There are 4 nested groupings, the coarsest first. Each group lies inside one group of the grouping before and may be the whole of it. The rows also spread widely along 13 directions, which tell nothing about the answers.
Some rows, each with its group in each grouping after it:
[ 26  -8  30   2  -3   1  19  -5   0  -1 -14  -5 -30  21 -28   9   6 -18
 -27 -14 -14 -13   0   5  22  12  25   8 -28] | z_751 z_73 z_791 z_391
[ -5   7  -2  24 -65  19   3 -26  17  -4  -6  23  16  18  33  61  26  32
 -86  17 -57 -43  19  31   2 -96 -25  65  -1] | z_751 z_73 z_791 z_28
[ -1  10 -12   2 -17  30  23  23  19 -32 -22   7  -8  11 -33  18 -16  14
  25   7   4  13 -12 -11  15  31 -38  -4  31] | z_751 z_860 z_866 z_559
[  3 -35   8  -3 -25  40  -5   8 -28   8  26   9 -18   7  14  -4  37  17
   0  -2 -34 -20  -7  -2   7 -17 -20 -22 -61] | z_350 z_611 z_27 z_444
[  4 -75   7   9 -13   9 -12 -23  40 -25  28  32  -3  -4  32 -52  14  42
  12 -13  16  37  -3  29 -23 -24  10 -16   6] | z_751 z_951 z_932 z_243
[ 41  -1  16  -9  24 -70  19 -30   5 -25 -30  24 -45 -12  10 -57  17 -22
 -43  12  21  -3  14  -7 -13  19   9 -66   1] | z_350 z_157 z_51 z_593
[-23 -23 -13  -8  -7  53  17   9   7  15   0   6   5  23  -2  33  -7  11
  14  -8  -5 -15 -26  -9   6   8   7   0 -12] | z_350 z_611 z_27 z_432
[ -8  12 -11 -32 -12 -26  18 -40  59 -26 -39  14   4  -1  -4   0 -14 -31
 -21  42  26  16  24 -28  11  -6   5  29  33] | z_751 z_860 z_866 z_407
[  7 -10   5 -18 -42 -53 -12  11  57 -11  12  -9  -7  16  33 -51  32 -33
  -7  40  50 -11  49  42  22 -16  10 -15   5] | z_751 z_951 z_491 z_635
[ 12  28 -16  21  -2  11  -1  12 -28 -18  -6 -19   8 -16 -21   7  -6   4
  20 -14  -5   8   9   8 -21  16 -33  20   2] | z_751 z_951 z_803 z_696
[ 36  20  19  29  11 -69 -19  18 -24 -34 -19  -2 -16 -34 -25 -29  -2 -27
 -16  -5   2 -12  23  27  -5  50 -11 -50  14] | z_751 z_951 z_803 z_818
[ 33  68  11 -21 -13 -31  19  15  23 -18 -26   3 -35  -8  17 -18  27 -17
 -41  41  63 -11  17 -19  26  15 -10 -16  18] | z_350 z_157 z_304 z_245
[ -3  13 -17   3  20 -34  29 -35  -7 -14 -38  17   2  10 -16   1 -55 -35
  11  -6  43 -13 -24  27 -49  55  13 -30  51] | z_751 z_860 z_893 z_122
[-14 -12 -12 -13   6 -28 -29  29  -2  21   3 -26  15 -13   6 -10  11 -41
  23  -7  -4 -40  16  18 -11  21  37 -26 -23] | z_751 z_951 z_491 z_507
[ 31  12  -3  -7  10 -10  31 -40   4  -1 -50  16 -31  11 -26  18   6 -35
 -42  12  -8 -31 -15 -11 -30   4  29 -23 -15] | z_751 z_73 z_66 z_693
[  8  17   9  29  16   4   6 -23 -36   7 -21   3  17  -8  -9  42 -35  -4
 -41 -30 -11 -23 -11  26 -20  15  20  29   7] | z_350 z_157 z_304 z_245
[ 22   8   9  -5   8   4 -43  26 -23  -3  -1 -19   1 -54 -25  -6  32 -25
  -5  15 -20  -8  27 -24  18  30   4 -19 -49] | z_350 z_611 z_27 z_432
[ 18   0 -21   0  -8  12   7 -23  36 -20 -30  19   2  -7  -9   4  -2  -4
 -18  31  20   4   4  10 -24   4  -2 -22  20] | z_350 z_157 z_304 z_245
[ 38 -22  12  22  -4 -13   7 -12 -11  -5   8   3 -35  11  16 -25  40  13
 -37 -22 -20 -18  -2  32 -27 -33   8 -23 -32] | z_751 z_860 z_866 z_407
[ 10 -12  -4   6   6  14  -7   6  16 -16 -15   8   5 -17 -13   5  -6   9
  -5   1  -2   6   1   4  -1  19   3 -16   7] | z_350 z_157 z_304 z_245
[-17 -22 -10  -6 -11 -12  17  11  11   0   6 -12  -4  33   6 -14  -9 -14
  35 -13  12 -10   2  18   0  13   1  -8   0] | z_751 z_951 z_803 z_818
[ -1   0  -7  -7  16   1  26  21   3   1 -12  -3 -22  14   5   0   7  10
   7 -27  -5 -14 -24 -15  -6   8   8 -17   0] | z_751 z_860 z_866 z_407
[ 42  38 -16 -35   7 -33   2 -23  68 -14 -31 -23 -12 -24  12 -35  47 -33
 -41  53  45  23  58 -32   4 -31  23  25  -9] | z_350 z_157 z_304 z_245
[ -6 -24 -35   1  24 -19  -6  11  67 -17 -39  -3  24 -14 -13  16  -2   6
  -8  -2 -29   1  12  -3 -17 -10  28 -10  38] | z_751 z_860 z_866 z_559
[-10 -41 -14  16  15 -17   8  72  -7 -10  30 -33 -14  28  13 -40  12  37
  62 -61 -23  -3  -4  34  -1  11 -18 -38  -5] | z_751 z_860 z_866 z_407
[-22  36 -19 -17   8 -72   4  24 -32  16  -1 -33  10  13  26 -20 -11 -50
  29  -6  24 -53  19  27 -19  26  10  -9   1] | z_751 z_73 z_66 z_693
[-18   4  22 -26   6  20  -9  25 -33   9  11   1 -15 -22  14   2  13   6
  14 -22 -17 -12 -19 -52  29  19   4   9 -34] | z_751 z_860 z_893 z_122
[ 52   2  32  25  -4 -38  15  -9   8 -22 -15   2 -37  15  -9 -18  22  -7
 -54  -9   2 -12  16  41   5  -6  14  -8  -7] | z_751 z_73 z_66 z_693
[  4  38   4 -29  17 -24   2   9  52   1 -21 -16   5 -11   7 -11  -3 -31
  -1  16  76   5  14 -10  14  26  55  31  27] | z_751 z_73 z_66 z_693
[  1  12  -2  31 -14   1   2  28 -32   8 -11   1   2  10  -4  45   2   8
 -28 -23 -45 -63 -16  39 -16  -1  -4 -17  -1] | z_751 z_73 z_791 z_391
[ -4  32  25  -4  11  14   7  54 -20  15  24 -16 -13   0  35 -11   1  21
  13 -36  57  -8 -20   3  29  36  17  12   2] | z_350 z_157 z_304 z_245
[  7  19   0 -11   9  -3  -9  16   1  -8  -8  -2  -9 -36  12 -12  23   7
  -2  -6   2   6   7 -38   0  -3  -1   5  -7] | z_751 z_951 z_491 z_635
[-33  -6   0  -7  -2  35 -28  28  -6  -6  14  30  21 -37  24   0 -14  31
  40  -6  28  -6 -34  -3 -12  35   4 -16  23] | z_751 z_73 z_66 z_693

New rows. What belongs after each?
[ 28  -7  -1  -7 -17 -13  37 -45 -13 -37 -28   0 -30  22 -43 -18 -10 -33
  -3  24 -20  22  31 -13  10  14 -51  -3 -27] | z_350 z_157 z_304 z_245
[  8  55  -6   4  15 -36  -2  32 -47 -15  -2 -33  -5 -29  -3 -21   2 -14
  27 -19   8  -1  20 -18  -4  32 -33  11  -3] | z_751 z_951 z_803 z_818
[-14  24 -16 -34   9 -13   7   4  21   2 -24  -8   2 -11  10   6  10 -16
   1  12   1 -12  10 -42   4  -5  17  21  -2] | z_751 z_73 z_66 z_693
[ 28  21  -2   1   5 -25  -4   9  -6  -2  12 -12 -15 -13  40 -46  33   2
 -10   2  43  -8  17  23 -24  -6   2 -19  -9] | z_350 z_157 z_304 z_245
[  9  47 -49 -19  -5 -21  14   3  26 -14 -38 -22   4  -7 -16  -7   3 -41
  26  38  34  -2  26 -13 -31  13 -20  -9  21] | z_751 z_951 z_491 z_635
[  7  24 -35  -5 -26   9 -16 -11   1 -24 -35   2  16 -30 -35  23   5 -30
   1  51 -26 -15  21 -14 -23   7 -37 -10   1] | z_751 z_860 z_866 z_559
[ -2 -10  11  36 -23  28 -37  13 -42  -6  18   4  27 -23 -18  18 -24  -1
  19 -15  -2 -17  -8  55 -15  42  -8  -4  -2] | z_751 z_951 z_803 z_696
[ 31   5   4  -2 -39  42   7 -29  -3 -32   8  10 -24 -12  -4 -18  35  22
  -5  20  -5  39  18 -29   2 -33 -52  39 -32] | z_751 z_951 z_932 z_243
[ -1  12 -10  14 -12  31  23  15 -17  -5   6 -16   1  18   5  24   9  33
  -4 -21 -27   2   7  -5  11 -27 -42  44 -15] | z_350 z_611 z_27 z_444
[  1  -3  -5  18 -16 -35  18   2   3   0   0  -3  -5  34  19 -11  -9 -10
  -5 -15  23 -29   2  59 -21  -2   3 -15  19] | z_751 z_951 z_491 z_635
[-16 -16  -5 -31 -18  -7 -24  16   1  -7   4 -25   8 -15 -17 -15  11 -39
  39  21 -25   2  39 -29  32  19 -12   5 -41] | z_751 z_951 z_803 z_696
[ 22  51  33   9   7 -59 -10 -12 -62 -24 -10  23 -16 -47   2 -44 -26 -36
  -3   3  65  -7  -3  11 -22  75 -14 -37  25] | z_751 z_951 z_491 z_635
[ -2  10 -21  23  49  31  11  15   4 -20 -11  10  15 -37   6   7 -17  65
  14 -45  16  40 -30 -22 -35  12  -6  12  45] | z_350 z_611 z_27 z_432
[-23 -16  -1 -13   9 -19 -62  25 -20  10  21 -22  42 -52   5 -17   1 -34
  28   8  -1 -15  34   6   9  37  21  -9 -27] | z_350 z_611 z_27 z_432
[  0 -21  15   3  13 -30  20  27  -6 -12  -4 -11 -24  16  -6 -11   3  12
   3 -45 -40   1   5 -16  29   8  -5  -4 -11] | z_751 z_951 z_932 z_243
[ -8  34 -11 -25  -5  12   2 -11  -4  -9 -56  22  -1 -30 -29  55   1 -21
 -31  32 -48 -31  -5 -68   8   7  -9   5  -9] | z_751 z_73 z_66 z_693
[ 15  43 -32  -7  -2  26 -16  32  -9   2 -15 -30   8 -31 -12  17  28 -10
   7  22  -9 -17  19 -19  -9   6 -17   0 -23] | z_350 z_157 z_304 z_245
[ 42  28  15 -19 -32  13  -1 -24  33 -25 -15  19 -32 -19   1 -18  42 -13
 -40  52  42  11  13 -19  10 -10  -6   1  -8] | z_751 z_860 z_893 z_122
[ 19 -23   1   2  19   2  39 -27  15  -1  -4  18 -38  23  31 -24  20  30
 -23 -34   9   3 -32  -1 -39 -31  24 -11  -3] | z_751 z_860 z_866 z_407
[ 27  37  -4   1 -27 -37  20   4   5 -30 -33   0 -30   4 -12  -3  24 -18
 -34  27 -17 -15  31 -13  13 -14 -47 -12   0] | z_751 z_951 z_491 z_635
[ -9   8 -15  19   1  -6  -6  33  44  -3  -1  -8  23  -5  31  12   6  34
 -13 -26  15  -6   7  30 -11 -26  19  28  42] | z_751 z_951 z_491 z_507
[-20  16   5 -14  -2 -38  -4  15 -60   0   8 -19   5 -10   4 -14 -10 -33
  19  -2 -17 -24  26 -15  22  31 -34  -1 -30] | z_350 z_611 z_27 z_444
[ -8 -43  -3 -12 -21   9   5 -14  27   9   7  -6   2  35   7  -2  11 -13
   6   2 -10 -16  10  27   2 -24  27  16 -29] | z_751 z_73 z_66 z_693
[-14  -2   1 -26  31 -39 -23  10  29  -3   6 -12  18 -33  30 -47  -3 -13
  29  -6  54  15  18  -3  -7  22  50  12  16] | z_751 z_73 z_66 z_693
[ 34  10   1  -1   8 -30 -22  10 -22 -33   1   3 -24 -43  -4 -63  27  -8
  25  13  21   9  13   3 -29  33 -23 -55 -12] | z_751 z_73 z_66 z_693
[ 33  24  -4  31  -4  23 -12  45 -25 -22 -14 -14  -8 -21 -47  18  11   8
  10  -8 -23 -14  -3  21 -10  37 -27 -29  -4] | z_751 z_73 z_791 z_391
[  9   5 -16  28  -4  47   1  10  -9  -1  -3 -16  20   3 -19  33 -14  16
   4 -17  -6   0   0  33 -11  10  -9  30   1] | z_350 z_157 z_51 z_593
[-25  12   2   9  -9 -78 -30  25 -41 -35  27   3  18 -39  42 -63 -17   1
  40  -9  27   0  29  28 -12  33 -51 -23  34] | z_751 z_951 z_803 z_818
[  3  -3   0   5  -5 -10  -9  -3   6   2   8  -1   7 -10  40  -7  20  18
 -34  -5  -4 -12  18  17  -7 -36   8  19  -8] | z_350 z_157 z_304 z_245
[  7  24  -9 -13 -53  20  32 -50   7 -19 -20  12  -7  26  -1  21   3 -13
 -38  47  -6   2  31 -14  17 -36 -53  53 -12] | z_350 z_157 z_51 z_593
[ -4  -5 -12  -7 -23   0   4  -8  37 -26  -5  21   0  -1  22 -13   6  15
  -3  20  25   8   3   9  -8 -13 -16  -4  32] | z_751 z_860 z_893 z_122
[-15  -3   3 -23   4  -9  32  15  36  11   7  -8 -11  37  39 -19  -6   5
   8 -14  57  -2  -5   8  21   6  29  10  14] | z_350 z_157 z_304 z_245
[-13  -6 -19 -10 -26  -5   3  -4  47 -19 -15  12   8   5   1  -1  -7 -11
  11  28  25   1  10   6  -2   5  -7  -8  29] | z_751 z_951 z_803 z_818
[ 13  -6   7  -9  20   7  17 -17  -9  -4  -6   0 -17  -2 -12 -17  -4 -13
   7  -7  25  15  -6 -18  -4  30  11  -7 -18] | z_350 z_611 z_27 z_432
[-32 -21 -18 -28  10 -26  -1  25  49  10   8 -27  17  11  35 -20   9  -2
  24 -14   9  -2  20  -5  10 -19  36  26   7] | z_751 z_860 z_866 z_559
[  0 -10  21 -14  11   0   7  -1  16  24   1   9 -12   9  33  -2   9  -2
 -32 -14  28 -24 -14   3  11   4  55  -2 -10] | z_350 z_157 z_51 z_593
[-20 -34  19   3 -19  45  18   5 -15   7   6  17 -10  31 -14  25 -24   7
  19 -32 -10 -14 -36   6  16  28   4   1 -14] | z_751 z_951 z_491 z_507
[  9 -13 -35   8  12 -26   8   7  14 -15  -6 -11 -10  -2  31 -17  43  36
 -15 -23 -52  -7  15  -2 -38 -64 -19  -7  -6] | z_751 z_860 z_893 z_122
[-19 -27 -11   4 -28  28  22   1 -17 -22  10  26 -10  26   2 -10 -18  24
  49  -6   2  -2 -28  21 -18  19 -45 -27   7] | z_751 z_73 z_66 z_693
[-23 -15  29  -3 -13 -13  18 -45  -9 -32 -11  54  -2 -10  18   6 -28  25
 -44   1 -16  16  -2 -34  27  -7 -34  23  20] | z_350 z_611 z_27 z_432
[ -6 -51  17   9  28  17  -1   4 -45   3  11  -3  -9  -5 -23 -13 -22   4
  44 -62 -32  10 -24  -5  -7  40  13 -11 -34] | z_751 z_951 z_491 z_635
[-59  -3   9  -9  -7  -8  13  -4 -48   4  -3  28  15  -1  22  28 -46   6
  10 -35 -31 -28 -25 -26   9  18 -19  20  10] | z_751 z_951 z_491 z_507
[ 36  24 -27  23 -22  13  -7  33  40 -42 -16  -6  -5 -18 -18  -5  31  24
   2  24   9  15  20  18 -14  -5 -43 -21  28] | z_751 z_951 z_803 z_696
[ 16  12   9 -10   3  21  21 -18  10   1 -14  21 -27  -6  23  14  36  24
 -58   2  -6  -6 -12 -46   4 -36   6  12 -20] | z_350 z_611 z_27 z_432
